All groups share one centre, and each spreads out both ways along 5 directions, with some noise.
In the rows, 128 means zero.
Known rows, each followed by its group:
[157  82 136 117 134 191 154 143 150 176  73  89 155 105 207 137]
z419
[132 133 149 161 133 120 121 137 110 122 178 129 124 114 131 130]
z283
[ 74 154 144 136  84  81 133 124 102 151 134 126 120 144 132 127]
z419
[208 197  54 111 120 129 136 119  85  90 158 131 108  88  96 137]
z39
[174 155 106 138 112 157 153 102  86 141 139 106 120  88 153 124]
z945
[149 150 107 121 102 160 131 126 125 133 125 107 134 114 124 123]
z419
[159 105 122 115 131 167 140 125 143 133 123 114 135 110 154 111]
z419
[111 104 172 143 130 125 131 108 133 124 175 131 139 117 156  88]
z945
[142 133 143 136 128 145 141 103 102 128 176 127 138  91 169 112]
z945
[144 130 116 110 117 133 136 139 138 121 134 123 131 105 133 106]
z283
[185 154  69 113 183  55 136 146  87 102 142 185 108 104 126 165]
z39
[155 147 100 146 104 134 142 126  99 134 117 108 112 113 134 125]
z39
[148 139 160 170 115 160 136  69 102 110 227 123 139  80 156  66]
z945
[152 136 126 137 130  98 142 154 107 145 149 123 114 101 148 138]
z419
[128 145 166  67 126 154 125 169 160 161 174 107 169 106 154 151]
z39
[135 152 159  90  89 200 123 114 163 126 195  87 161 103 120  93]
z39
[128 121 119 118 134 108 135 126 151 122 121 134 129 129 119 109]
z945
[ 73  95 174 182  31 178 142 139 140 198  63  39 118 141 177 102]
z39
[130 147 129 152  78 143 128 141 121 136 130  87 112 116 118 118]
z945
[160 147 112 114 110 135 129 144 127 120 138 118 127 104 127 122]
z283
[140 156 115 124  94 128 120 172 136 124 137 104 111 116  90 138]
z39
[142 138 127 131 173  67 143  73 112  96 207 185 129 106 140  79]
z419
[109 166 117 107  73 159 130 112 112 142 102  93 136 130 134 136]
z419
[ 93  95 172 161 103 119 116 165 159 129 137 111 117 138 123 102]
z283
[144 163 107 142 123 122 129  92 109 127 159 124 122 118 110 118]
z283
[150 128 115 105 112 135 136 137 152 117 133 131 138 110 123  95]
z283
[ 73 124 141 152  75 114 123 120 161 145 103 101 111 165  90  77]
z283
[164 149 108 105 139 126 135 116 117 108 166 142 136  96 125 122]
z945

New rows, each followed by its group:
[134 189 120 174  84 135 127 133  59 165 139  80  98 124 116 193]
z283
[126 126 133 157  80 154 145 124 115 155 108  90 121 116 149 107]
z39
[175 149 111  73 180  97 139 146 110 132 162 163 146  96 169 164]
z39
[137 132 118 152  97 136 133 119 134 138 132 105 115 121 113  90]
z945
[110 107 164 114 128 111 131 154 149 150 130 126 140 125 153 123]
z39
[145 136 104 160  86 149 150 133 117 167  92  82 104 116 139 116]
z945
[131 140 118  86 136 101 119 157 156 103 138 149 136 130  97 135]
z945
[185 133 108  95 136 141 140 161 124 121 139 130 140  77 161 127]
z283
[142 148 135 114 109 141 128 151 109 130 153 117 139 101 150 139]
z945
[129 143 127 118 159  73 146  78  97 124 179 166 131 111 157 100]
z419
[191 173  77 125 120 148 144 102  96 124 161 122 122  83 128 116]
z945
[132 121 157 173  98 156 146 105 104 160 143  99 129 102 187  93]
z945
[141 130 125 140 124 115 129 142 130 117 155 127 117 111 121 107]
z419
[152 152  99 114 140  70 123 201 110 127 116 140 109 127 115 178]
z39
[145 139 115  87 144 107 128 143 145 108 143 152 137 121 113 126]
z945
[130 126 124 119 117 123 133 108 152 120 145 134 129 123 116  80]
z283
[139 128  99 150 110 121 133 115 154 138 104 108 102 136 101  82]
z945
[164 186 102 107  85 148 121 168 133  96 165  98 122 107  70 143]
z39
[201 161  74  79 117 149 135 161 132  94 133 123 135  85 117 115]
z283
[133 132 135 142 127 125 132 136 123 125 160 128 125 115 129 122]
z283
[137 171 103 129  79 132 134 127 122 149 107  95 119 125 102 127]
z283
[181 176  78 119 100 144 136 149 106 134 122  98 109 103 107 146]
z945
[140 144 113 132 109 110 131 166 119 121 123 115 115 121 110 144]
z39
[ 94 133 157 164  49 152 120 176 129 146 122  65 111 123 121 126]
z945
[ 98  91 120 100 140  72 124 161 188 148  65 144 124 169 107 121]
z945
[158 172 125 115  88 155 132 165  80 136 149 103 132  83 160 175]
z945
[191 161 101 110 119 144 135 152 114 101 158 126 130  84 125 134]
z283
[149 168  96 130  95 108 113 174 130  96 141 115 104 128  61 135]
z39
[128 146 129 146 131  67 131 135 105 118 176 148 112 110 125 114]
z419
[140 150 102  68 135  93 115 185 154 102 124 151 132 137  78 160]
z945
[204 153  80 126 154 139 161  64  92 136 150 136 127  87 163  99]
z945
[161 159  94 147  98 150 129 103 119  99 149 118 111 111  89  92]
z39
[199 186  71  90 154 105 135 141  96 103 163 152 122  84 110 155]
z39
[102  83 139 141 137  91 135 116 175 146 100 142 124 152 130  79]
z945
[169 127 103 127  77 196 122 176 173 112 111  67 118 118  81 112]
z419
[164  92 131 112 163 153 162 107 137 155 120 128 150  92 209 117]
z419
[127 138 169  89 104 192 130 106 169 138 197  93 169 102 146  85]
z39
[173 159  86 102 137 125 134 132 118 121 143 137 128 106 118 133]
z945
[170 159 132 119 159 138 131  61 107  73 244 168 146  79 139  76]
z945
[137 143 115  72 150  98 114 167 153 106 147 160 142 128 106 147]
z945
[134 204 102 171  71 137 114 118  95 118 165  94  96 134  45 141]
z283
[201 161  30 138  89 149 168 141  99 204  16  67  75 114 137 160]
z945
[121 122 126 128 112 114 124 149 162 129 114 123 119 141 104 110]
z945
[153 101  94 183 126 125 162  59 142 176  78 109  99 138 133  47]
z945
[159 158 102 143  95 119 108 165 137  87 171 116 103 113  52 102]
z419
[151 117  95 169 149  93 150  88  85 126  99 152 102 113 156 107]
z39
[113 145 122 153  53 152 121 158 134 137 113  74 105 130  97 116]
z39
[141 134 108 110 114 124 149 106 133 148 111 125 138 119 143  96]
z283
[163 149  90 140 101 139 152 127  83 151  97 105 107 103 158 149]
z39
[149 113 116 104 158 108 141 114 131 131 123 148 139 118 149 118]
z945
[126 102 138 136 149 102 145 114 120 148 124 146 129 123 177 113]
z39
[111 126 170 140 102 141 128 127 114 121 185 113 138 101 155 112]
z945
[104 129 169 180 123 117 123 137 108 140 172 114 119 124 132 142]
z283
[109 109 186 179 161 110 122 129  96 141 197 136 124 113 170 143]
z283
[136 102 140 118 112 131 120 176 157 103 143 122 131 109 128  94]
z283
[125 150 145 117  86 142 130 188  98 148 130  91 133 101 160 176]
z945
[159 167  76  89  98 115 120 193 143 124  96 118 110 132  65 161]
z945
[169 133 118 134 147 102 135 154 110 127 161 133 111  88 140 131]
z419
[175 136 104 103 168 120 154  88 115 131 149 154 141 100 158 112]
z945
[122  82 161 132 133 118 115 150 182  86 164 148 136 120 117  63]
z283
[156 177  73 103  86 134 138 103 134 117 125 111 119 119  84  92]
z283
[127 126 169 170 188 104 138  70  73 156 203 155 133 109 186 143]
z283
[138 125 134 101 157 101 135 140 129 140 151 144 143 108 164 139]
z39
[100  83 158 174 111 130 145 109 147 174 100  99 116 133 162  78]
z945
[168 121 130 131 155 110 144 142 112 141 147 133 124  89 172 133]
z419
[161 144 108  67 143 121 158 169  91 179  79 121 141 101 200 204]
z945
[181 173  85  97 125 158 142  94 106 113 156 125 132  96 123 129]
z419
